The rows are grouped in 5 different ways at once. Each group adds its own fixed numbers to the row, and there is some noise. The rows also spread widely along 17 directions, which tell nothing about the answers.
In the rows, zero is written as 128.
Known rows, each followed by its group in each grouping:
[117  94 101 117 160 120 130 135  96 176 181 152 125 134  97 119 122 146
  67 129 151 103 155  93 174 109 122 169 112 116  88 152 133 134]
K_532 K_784 (2) sila K_448
[ 78 121 140  95 148 133 107 128 134 132 118 111 165 137 109 127 151 112
 153  64 130 138 109 164 110 139 111 155 158 144 102 110 182 112]
K_439 K_545 (2) sila K_918
[150 177 138 127 134  94 124 143  80 143 162 121 118 142  77 127  97 107
  69 110 126 133 126  75 141 142 106 121 152 102 119 129 120 122]
K_899 K_765 (1) Lopom K_996
[108 110  85  94 112 108  70  72 116 126 152 137 129 157  87 134  84 116
 139  98  98 133  96 131 159 176 131 149 105 110 104 117 140 160]
K_899 K_765 (0) Lopom K_794
[116 139 136  77 134 169 127 124 140 115 155  61 159 117 106  83 152 141
 140 148 113 130  94 135  72 121 108 171 156  82 122 127 126 198]
K_439 K_545 (0) sul K_996
[162  90 128 125  95 133 167 141 113  93 127 173 145  93 127 119 185 134
 140 144  89 130 103 151  88 107 125 134 137 121 153 146 142 180]
K_532 K_933 (1) sul K_834
[126 106  85 130 131 175 125 156 158 139  85 137  99 153 110 125 172 114
 108 108 121 125 132  97 129 139 157 116 146 146  81 144 162 168]
K_532 K_784 (1) sul K_794
[170 142 138 168  36 115 111 103 128 137 114 140 126 188 127 173 113  75
  84 168 137 135 137 111 187 142 240 106 120 161 137  80  94 112]
K_532 K_960 (2) sila K_834
[157 151 114 125 165 134 153 142 150 168 112 156 121 170 110 120 124 123
 134 106 153 107 142 100 139 107 124 159 124 123 109 136 136 130]
K_532 K_933 (2) sul K_642
[ 89 122 115  90 141 108 150 139 137 138 124 136 114 137 106 101 180 136
  57 167 136 153 148 103 134 114 151 117 114 115 118 112 114 125]
K_439 K_960 (1) Lopom K_642
[150 102 132 122  99 125 139 127 112 110 151 145 142  96 112 134 150 144
 116 134 101 117 113 109 117 128 110 137 146 116 157 150 124 177]
K_439 K_784 (0) Lopom K_448
[138 126 143 153 121 141  89 120 106 158 125 130 123 171 118 154  92  98
 145  96 135 101 137 112 166 140 156 114 138 131 106 125 133  98]
K_439 K_545 (1) Lopom K_918
[ 44 139  58 107 145 141 115 165 173 108 146 126 126 111  69  98 180  89
  62  88 118 124 105 136 142 172 116 143 120 167  78  94 145 145]
K_439 K_933 (1) sul K_834
[114 146 108 124 120 140 136 129 160 120 106 136 134 140 122 126 147 106
 153  77 109 128  92 129 115 135 135 152 129 129 110  93 181 149]
K_532 K_933 (1) sul K_642
[150 125 204 122 146 171 126 133  96 121 125 111 138 128 124 160 118 189
 119 145 140  96 177 113 160 121 149  89 170 147 147 189  97 162]
K_439 K_765 (0) sul K_642
[135 150 140  81 161  95 102 111 126 181 109 125  72 160 136 103 177 137
  91 120 101 168 153  72 111 113 147 120 122 100 136 143 149 162]
K_899 K_784 (0) sila K_642
[ 66  88 125  64 108  84 118  82 169 131 126 139 149 133 128 134 167 119
 139 111 127 180 100 142 140 130 134 163 108 152 121  97 146 139]
K_439 K_933 (1) sila K_996
[ 92 102 180  69 147 132 104  96 104 156 162  97 163 125  64 154  95 118
 135 124 157 138 117 114 203 152 113 148 121 172  67 124 110 125]
K_899 K_784 (0) sul K_996
[121 158 183 122 139 110 137 104 110 175 144 128 107 124 129 132 140 129
  88 153 127 143 143  74 166 100 179 122  97 113 124  94 138 131]
K_439 K_784 (2) sila K_642
[142 113 121  97 156 127 132 151  84 165 173 135 128 121  79 100 160 131
  66 121 114 133 134 107 104 128  97 158 133 117  90 169 142 177]
K_899 K_545 (0) Lopom K_996
[148  87  96 117 120 133 101  98 152 152 114 166 142 164 105 107 112 104
 155  96 113 131 117 157 139 152 132 122 143 114 133 144 122 128]
K_532 K_545 (1) sul K_794
[113 165 217  97 176 115 130 111  86 144 154 139 146  98  99 143 133 147
 105 121 123 128 142 133 165 130 141  97 111 145 150 107 131 117]
K_439 K_545 (0) sul K_794
[150  98  78 120  84 156 113 133 124 159 174  99 135 161  95  85 147  90
  63 162 119 133 106 108 109 136 154 173 130 100  77 143 113 191]
K_532 K_545 (1) Lopom K_996
[130  95 102 106 111  96 150 115 128 115 147 166 152 133  83 149 135 100
 140 128 140 119  84 151 153 130 127 182  81 160  99  96 144 136]
K_532 K_960 (2) sila K_794
[ 90  66 149 109 159 176  91 126 165 197 120 117  99 104 116 116 201 120
  96 105 136 128 168 104 161 121 144 120 158 175 102 175 104 152]
K_899 K_960 (0) sul K_642
[130 121 177 112 108 174 144  96 144 117 105 127 123 112 141 164 142 146
 199 129 113 127 101 113 135  99 152 148 122 136 110 122 160 193]
K_899 K_933 (2) sila K_834
[136 131 123 121 151 177 102 136 137 152  85 109 114 175 113  97 143 101
 143 129 131 125 134 138 107 127 168 121 143 109  99 113 151 126]
K_532 K_960 (0) sila K_794
[134 160 117 121 145 134 125 160 145 141  97  90 104 152 136  86 173 113
 116 124 133 132 136 100  63  86 126 142 183  73 158 112 144 119]
K_532 K_765 (0) sila K_996
[162 182 105 103 149  99 145 139 119 142 135 130  99 184  99 142 107 140
  99 141 143 112 125  54 143 111 125 159  99 103 104 120 136 160]
K_532 K_933 (0) sila K_996
[113 123 104 130 139  90 154 123  93 118 151 183 125 134  92 101 114  91
 153 134 117 128  93 159 129 124 123 168  54  98  94  53 180  93]
K_899 K_960 (1) sila K_996
[139 121 166 108 120 166 117 152 135 184 114  54 115 133 151  92 249  59
 114 150 141 152 123 122  69  72 172 180 143 155 102 115 139 155]
K_532 K_784 (2) Lopom K_834
[129 180 146 117 151 136 150 165 157 175 156  90 143 135  88  80 164  85
  38 155 182 119 139 109 124  97 144 162 142 130 142  89  74 102]
K_532 K_933 (0) sila K_794
[133 131 160  88 144 158 128  95 143 154  89 118 126 171  69 142  84 118
 146 145 151 155 114  74 197 151 146 104 131 139  63 131 111 136]
K_439 K_765 (1) sila K_794
[116 110 119 153 130 186 136 138 106 118 135 128 159 132 140  98 122 165
 135 128 125  93 146 170  92 105 151 152 158  72 140 125 164 136]
K_532 K_765 (0) sila K_918
[126 124  62 135 137 140 105 130 108 150 167 137 151 186 133 108 111 138
 121  66 124 113 132 164 110 141 128 206 131 103 104 140 186 157]
K_532 K_765 (1) Lopom K_448
[103  95 104  72 195 116 116 148 123 173 127 156 143 166 113  95 181 155
  77  67 132 161 171 164 123 150 108 149 142 164 103 180 171 137]
K_532 K_784 (1) sila K_448
[158 112 101 154  76 129 130 141 147  99 114 158 164 146 122 182 126 135
 141  54 120 107 121 144 127 147 120 138 198 160 160 163 149 157]
K_532 K_784 (2) sul K_834
[ 85 100 140  67 138 161 140 137 158  73  81  88 171 135 114 106 170 112
 217 128 139 148  84 185  80 125 100 168 151 144  98  91 163 122]
K_439 K_784 (1) sul K_448
[189 110 123 109 122 112  79 160  80  69 123  85 109 179 114 141 112 111
 172 146 121  70 117 132  98 122 104 110 162 116 145 178  95 138]
K_532 K_545 (1) sila K_642
[116 150 127  72 143 132 154 147 120  92 135  89 114 145  66 127 124 145
  91 192 152 113 115  68 138 111 113 133 123 106  81 122  99 155]
K_899 K_545 (2) sila K_642
[113 143 138 135 148 119  96 126 132 158 112 109 103 135 129 105 132  91
 139 105 123 113 136 101 127 104 140 105 164  83 150  98 133  79]
K_532 K_784 (2) sul K_642
[124 102 131 132 132 159  99 108 158 154  95 139 150 187 151 132 126 114
 190  68 137 129 138 186 134 138 161 153 144 153 125 118 168 112]
K_532 K_960 (1) sila K_448

New rows. What belongs after each?
[149 134 149 137 149 166 118 136 108 197 184 132 156 133  98  77 143 115
  57 104 112 139 150 151 131 164 150 141 140 136 103 164 131 173]
K_439 K_545 (1) sul K_996
[ 79 133 112  89 162 131 108 121 151 119  93 106  83 159 151 127 150 171
 131 133 132 118 149  91 128  89 154 107 137  77 145 116 150 135]
K_532 K_784 (1) sila K_794
[103 105 110 116 137 114 101  58 165 163 100 173 116 164 143 153  95 143
 216  49 102 143 114 120 168 139 135 138 114 101 119 120 185 137]
K_439 K_960 (1) sul K_642
[104 112 136 126 118 158 169 128 140  97 101 148 127  88  93 139 136 139
 156 149 120 119 104  94 144 110 127 105 151  99 113 104 136 137]
K_439 K_960 (2) sul K_834
[184  86  99 103 131 136  98  96 115 201 142 162 148 202 133 107 128 148
 118  99 106 150 155 153 120 152 151 168 123 124 107 197 150 198]
K_532 K_545 (0) sul K_996
[149 164 103 109 135 147 130 141 115 104 111 102 106 176 100 101 122 111
 149 157 118 119 107 120  96 128 137 151 110  92  87 105 153 159]
K_899 K_784 (2) sila K_834
[161 106 102 126  58 134 106 138 135 125 103 119 164 194 113 159 139 112
  82 100 125 151 129 118 135 176 159 126 194 174 109 167 127 164]
K_532 K_784 (1) sul K_918
[ 86 136 127  79 169 151 121 142 164 147 114  98 144 137 102 129 179 139
 107  64 146 136 129 130 113 127 110 148 179 150 108 143 152 155]
K_532 K_960 (2) Lopom K_794
[135 119 118 141 115 165 127 126 138 132 107 132 104 157 144 142 130 152
 114 159 131 104 159  96 148 112 191 115 133 118 119 131 133 159]
K_532 K_784 (2) sul K_996
[ 94 118 149  78 179 127 113 150  79 138 191  84 142 134 108  97 147 170
  50 164 147 118 176 139 138 125 127 133 134 126 120 170  95 151]
K_439 K_784 (1) sul K_996
[148  52 179 101 126 118 145  93 104 175 146 156 141 132 157 158 156 178
 128 184 165 119 174 127 163  58 169 152 120 134 153 172  89 150]
K_532 K_960 (2) sul K_794
[125 171 116 155 111 115 131 145 123 130 141 144 126 115  91 127 139  92
  83  84  96 130 104 101 115 150 135 124 141 112 124  85 177 133]
K_439 K_545 (0) sila K_996
[ 82 190 143 108 150 136 106 129 146 113 113  79 122 166 130 134 100 129
 138 114 150 108 137 111 145 115 148 115 154  98 141  75 129  91]
K_532 K_933 (1) sul K_996
[191 117 135 117  82 128  79 144  84  88 133  90 105 143 123 119 164  86
 124 185  87 102 107 133  92 130 158 113 133 133 146 148  94 179]
K_532 K_933 (0) sila K_834
[140 134 137 120 166 155 135 156 100  92 100 147  90 122 105 122 158 129
 128 172 116  87 138 129 131 116 159  92 100 140 111 119 138 137]
K_532 K_765 (2) sul K_794
[ 93 149 117 116 123  95  96 133 101 149 143  87 114 158 134  96 156 102
  82 136 131 147 135 106 109  94 157 130 155  56 143  85 137  93]
K_532 K_960 (1) sila K_834
[124 138 121 103 134 171  79 150 143 113  81  86  97 185 126 104 144 114
 118 163 139 110 162 124 111 135 169  99 155 132 121 123  96 122]
K_899 K_933 (0) Lopom K_448
[112 119  59  99 151 138 116 155 157 107  98 139 104 161  98 119 149 130
 129  91 120 111 122 118 117 133 100 119 153 113 118 149 140 137]
K_532 K_545 (1) Lopom K_834
[116 107  77 105 104  91 138 140 169  90 131 166 163 147  85 119 158 122
  69 122 135 134 126 179 123 165 128 137 138 170 154 126 101 136]
K_439 K_960 (2) sila K_794
[ 76 133 109 122 137 137  84 102 178 150  97 136  86 141 146 140 142 136
 113  82 117 122 148  86 166 122 167  90 157 107 151 115 136 127]
K_532 K_933 (1) sul K_794
[ 98 159 124 103 199 162 149 162 124 115 103 125 115 145  95  88 137 141
 131 128 144 116 145 139 109 113 117 125 134  98 107 111 155 109]
K_899 K_765 (1) sul K_794
[138 140 132  78 112  91  74  74 164 129 134 104 118 167  96 144  93 102
 143 133 121 130  95  97 181 156 130 112 127 126 152 126  58 141]
K_439 K_545 (1) sul K_794
[187 151 160 107 131  99 113 139  69 152 118  97 152 189 106 122 137  60
 156 114 135 145 107 144  92 126 129 175 133 145  87 118 163 112]
K_532 K_765 (2) sul K_642
[171 134 108 165  92 103  67 103 155 156 118 179 109 162 102 166  95  85
  93  55 100 112 133 111 195 197 165  75 145 176 167 139 110 128]
K_532 K_784 (0) sila K_794
[133 147 199 133 138 198  96 125 114 113 114  77  96 110 141 111 166 105
 167 142  94 109 113 143 109 121 169 112 123 141 120 114 146 167]
K_899 K_765 (1) sila K_918
[157 132 128  91 160 111 170 123 103 150 121 155 119 156  85 164 105 155
 150 119 150 128 116  59 165  98  92 164 120 112  80 158 154 152]
K_532 K_765 (2) sila K_834
[ 88 163 130 127 121 196 121 149 159 141 124 101 160 148  85 107 147  96
  37 138 153 127 144 139 158 168 203 116 145 174  86  79 113 126]
K_532 K_933 (0) sul K_794
[110 132 105 131 106 146 133 135 166 119  87 155 127 133 137 137 191 128
 111  90 108 135 127 133  98 126 169 123 149 138 145 100 177 149]
K_532 K_545 (0) sul K_794
[ 88 182 128  85 154 129 102 133 127 110 177  97 143 149  79 134 111 147
  57 115 140 105 140 141 158 171 133 137 111 158 122 108 109 150]
K_899 K_545 (0) Lopom K_996
[134 131 151 137 132 125 130 121 107 123 106 143 110 153 140 145  95 144
 172 131 133 102 138 104 138  93 136 116 144  81 142 120 135 103]
K_899 K_933 (1) sila K_918
[126 123 122  75 124  96  98 118  90  74 154 121 138 142 127 104 157 147
 128 143  84 127 116 185  77 144 129 149  97 122 149 129 143 184]
K_899 K_933 (0) sila K_642
[130 103 135  92 171 155 145 164  88 121 154 124 128 127 101 117 164 178
  91 158 135  96 154 124 114 109 119 149 116 133  93 180 135 186]
K_439 K_545 (0) sila K_642
[127  85 134 113 106 169  82 130 144 116 112  92 144 151 120 146 153 122
 131 104 132 113 135 151 134 152 151 133 173 185 119 169 117 165]
K_532 K_765 (0) sila K_642
[137 164 180 151 207 161 143 195  84 122  93 136  79  84 138 112 188 138
 141 109 103  80 161 118  83  83 128  79 148 114 153 123 188 115]
K_532 K_784 (0) sul K_996
[137  89 141 120  71 133 116 115 122 101 119 106 158 136 125 167 129 125
 145 139 135 119 111 118 129 114 148 132 181 125 141 135 117 147]
K_532 K_784 (2) sul K_794
[105 126 169  96 122 149  75 108  48  95 203  56 197 122 131  76 124 141
 127 151  92 121 119 233  79 140 154 143 156  73 157 114 129 156]
K_532 K_960 (2) sul K_834
[129 106 100 145  51 153 138 110 168 141 125 147 146 151 106 162 135 104
  96 125 146 130 113 103 150 133 177 162 134 150 104 101 124 158]
K_899 K_545 (0) Lopom K_794
[112  43 130  87 119 152  85 107 127 154 123 101 117 142 125 157 146 120
 157 136 146 115 129  96 168 110 139 151 137 157  77 162 118 151]
K_532 K_784 (2) Lopom K_448
[ 78 163 120 122 122  92 110 131 116 114 159 120 105 120 140 136 153 142
  44 142 123 109 154  96 144 102 173 113 127 105 161  85 127 122]
K_532 K_933 (2) sul K_996
[ 80  88 110 153 182 142  87 164  89 163 146 119  91 123 109 118 120 116
 105 115 163  61 176  96 159  85 129 118 151  91 112 127 131  62]
K_532 K_784 (0) sila K_794
[172 108 135  74 160 114 152 133  94 143 141 118 169 186 126  97 142 146
 176 140 147 129 120 177  79  91  93 205 127 101 122 159 138 146]
K_532 K_960 (1) sul K_918
[ 96 143 159  96 150 152  97 114 147 138  97  88 102 136  94 109 130  83
 160 120 122 138 102 104 141 134 134 103 134 117  93  89 133 110]
K_899 K_545 (1) sila K_642
[ 95  68  98 126  88 113  93 125 111 116 104 143  84 121 168 146 205 118
 115 148 100 118 137 108 101  84 191 120 117 114 138 106 167 141]
K_532 K_933 (0) Lopom K_794
[143 183 139  95 143 121 110 102 180 161  93 101 115 208 156 145 128 128
 161  89 151 135 131 107 130 104 151 158 142 123 152 117 132 141]
K_532 K_933 (1) sul K_794
[160 125 135 127 110 110  87 129 110 101 133 128 112 133 103 162 107 105
 149 111 107  92 117 109 143 149 111 113 148 149 140 149 105 150]
K_899 K_933 (0) sul K_996
[ 93 144 151  78 147 145 108  98 131 135 105  86 143 145  64 123  76 111
 157 113 129 148  93  83 169 156 116 105 155  93  85  91 139 107]
K_532 K_784 (0) sila K_642
[150  95 116 144 143 114  93 165  64 113 122 144  85 150  94 121 124  86
 128 164 139  85 155 131 142 116 132 106 125 127 106 144 106  79]
K_899 K_765 (2) sila K_834
[128 160  75 161 131 121 104 191 143  57 100 113  90 129 113 142 157 101
 150  77 114  61 109 120  70 121  95 117 185 111 157 119 152 126]
K_439 K_960 (2) sul K_794
[153 143 129 138 120 153 160 145 118 124 151 140 141 145  96 160 107 137
  99 145 161  81 131  96 164 113 142 154 121 142 105 121 117 138]
K_532 K_545 (2) Lopom K_448
[174  70 133 135 100 134 119 143  88 144 189 127 196 119  85 129 135  95
 114  93 134 107 103 179 115 145 103 193 159 169 118 172 129 165]
K_532 K_784 (0) sila K_794
[145 137 139 169 134 143 156 194  58 112 125 155 149 118  66 120 106  96
 102 118 128  99 132 117 126 126 110  77 193  90 115 118 144  64]
K_532 K_545 (1) sul K_834
[105  80 110  78 136 115 127 105 128 123 162 129 124 112 107 122 153 150
 125 143 125 130 112 124 129 108 103 184 108 125 108 152 129 185]
K_899 K_765 (2) sila K_996
[120 129 107  86 143  48  82 116  19 135 214 125 147 160  36 121  46 101
  67 140 121 124 118 107 183 182  94 140  97  99  75 117 115 102]
K_899 K_784 (0) sul K_996
[147 112 144 152  81 136 126 148 119  97 169 123 187 109 134 115 172 130
  80 122 118 111 135 204  77 137 154 150 168 152 197 140 116 163]
K_439 K_784 (0) sila K_794
[ 78 149  94 112 102 132 127 116 191  92  90 125  87 140 120 181 143 153
  93 144 141 105 127  51 194 119 173 109 121 141 137  83 110 133]
K_532 K_765 (0) sul K_918
[127  63  76 134 146 182 115 149 146 148 111 128  83 131 127  99 152 134
 151 147 133  77 145  94 103  80 125 137 149  68 111 159 126 145]
K_532 K_545 (0) Lopom K_996
[128 150 161 104 151 135 127 137  95 136 122  87 104 152 135  92 127 154
 118 179 133 132 157  87  91  73 135 105 168  31 148 129 119 123]
K_899 K_545 (1) sila K_996
[164 155 105 138 124 115 154 114 117 127 142 180 170 187 115 135  66 167
 131 108 128 116 144 162 128 154 139 156 112 104 151 123 153 142]
K_439 K_784 (0) Lopom K_996
[ 84  62  78 107  69 125 127 125 144  97 122 127 153 136 104 153 165 124
  97 145 145 140 117 121 130 127 148 163 153 145  91 125 136 153]
K_439 K_765 (2) sul K_794
[119 127 144 125 138 167 108 138 122  98  79 122  95 124 111 165 142 136
 159  97 112 109 125 102 127 131 138 100 158 143 107 136 171 157]
K_899 K_765 (0) sila K_794
[155 153 125  99 143 122  90 133 141 125  92 107  79 202 134 157 134 140
 132 122 135 113 158  95 126 123 147 117 141 142 124 160 125 160]
K_899 K_545 (2) sila K_996
[123 183  76 125 150 116 167 137 197 119 105 176  83 127  84 124 128 132
 113  94 117 113 102  57 140 119  94 117 133  84 149 103 130 140]
K_899 K_545 (1) sul K_794
[101  85 123  72 142 118 100 119 105 125 154 132 160 117  91  93 151 125
 123 128 111 137 122 172 115 147 103 139 131 127 123 147 116 142]
K_439 K_933 (0) Lopom K_834
[160  94 126 152 119 160  94 119 152 160  85 143  75 145 139 104 154  97
 146 153 115 116 154 112 137 114 178  94 137 117 147 145 102 126]
K_439 K_765 (0) sila K_834
[ 96  82 111  91 150  72 124 141 114 131 159 158 126 101 100 119 168 157
  41 131 137 121 163 114 153 111 106 117 152 129 161 167  93 114]
K_532 K_765 (2) sila K_642
[132 105 139 146 189 158 116 171  85 178 130 118 115 133 127 102 151 123
 139  84 141  91 160 124  96  83 112 146 175  94  98 164 176 116]
K_532 K_960 (2) sila K_642
[160 101 161 103 113 136 131 115  62 102 132 123 156 155 142 135 133 155
 160 181 116 114 129 167  99 109 163 144 101 113 136 125 147 153]
K_532 K_784 (0) Lopom K_918
[142  87 103 110  91 181 123 130 108  86 134 117 143 141 126 126 141 163
 133 166 105 103 124 147  96 123 156 130 151  97 120 162 127 203]
K_532 K_545 (2) Lopom K_834
[ 90 182 100 113 160 148 119 166 148 136 118  92 121 130  80  98 156 103
  72  81 122 124 114  86 118 146 112 125 175 111  97 103 158 123]
K_532 K_784 (2) sul K_918
[178 106 167 127 133 154 130 140 140 149 114 124 138 143 115 101 155  93
 135 175 152 114 149 164 129 114 156 120 142 163 146 137  69 113]
K_532 K_960 (2) sul K_996
[111  83 148  93 123 105 129 126 109 147 181 118 136  96 113 124 195 117
  89 140 126 150 113 130 131 111 125 182 104 166 108 148 129 175]
K_439 K_765 (1) sila K_996
[125  91 138 147  81 158  85 144 134 126  85 128 120 135 124 139 174  95
  92 123 116 123 154 122 131 149 175  82 188 173 127 148 109 126]
K_899 K_933 (0) sul K_918
[141 144 101 114  98 110 127 135 138 144 134 111 149 190 125 147 161 119
 102  87 132 150 114 116 108 137 136 193 145 144 102 138 160 175]
K_439 K_960 (1) sul K_918
[172 117 139 124 132 196 165 138 155 129  49 127  98 148 150 130 161 148
 204 155 124 118 123  77  91  76 145 133 156  92 108 140 165 172]
K_532 K_784 (2) sul K_448
[167 146 124 127 103 131 111 114 131 142 164 111 149 142  51  96  95  49
 110 134 108 134  71 116 161 192 128 134 115 139  88 114  90 152]
K_439 K_784 (1) sul K_642
[ 87 130 144 111 175 157  94 130  88 129 125  98 108 123 120 102 115 129
 168 111 119 106 134 116 109 110 113 121 157  65 108 111 170 107]
K_899 K_784 (2) Lopom K_448
[110 109 149  81 155 145 117 134  86 156 167  87 131 118  92  67 147 129
  65 205 135 122 146 103 132 102 141 130 129  79 107 132  79 135]
K_532 K_933 (0) sul K_642
[186 141  96 156  97 146  99 140 129  90  80 120 118 205 116 136  77 113
 172 130 127  96 135 127 115 150 143 104 185 101 143 152 109 128]
K_439 K_765 (2) sila K_834
[157  65  99 133 105 128  70  86 126 181 150 170 110 140 116  88 132  88
 105 143  87 122 125 136 158 155 168 125  95 124 127 146  98 153]
K_532 K_933 (0) sila K_918
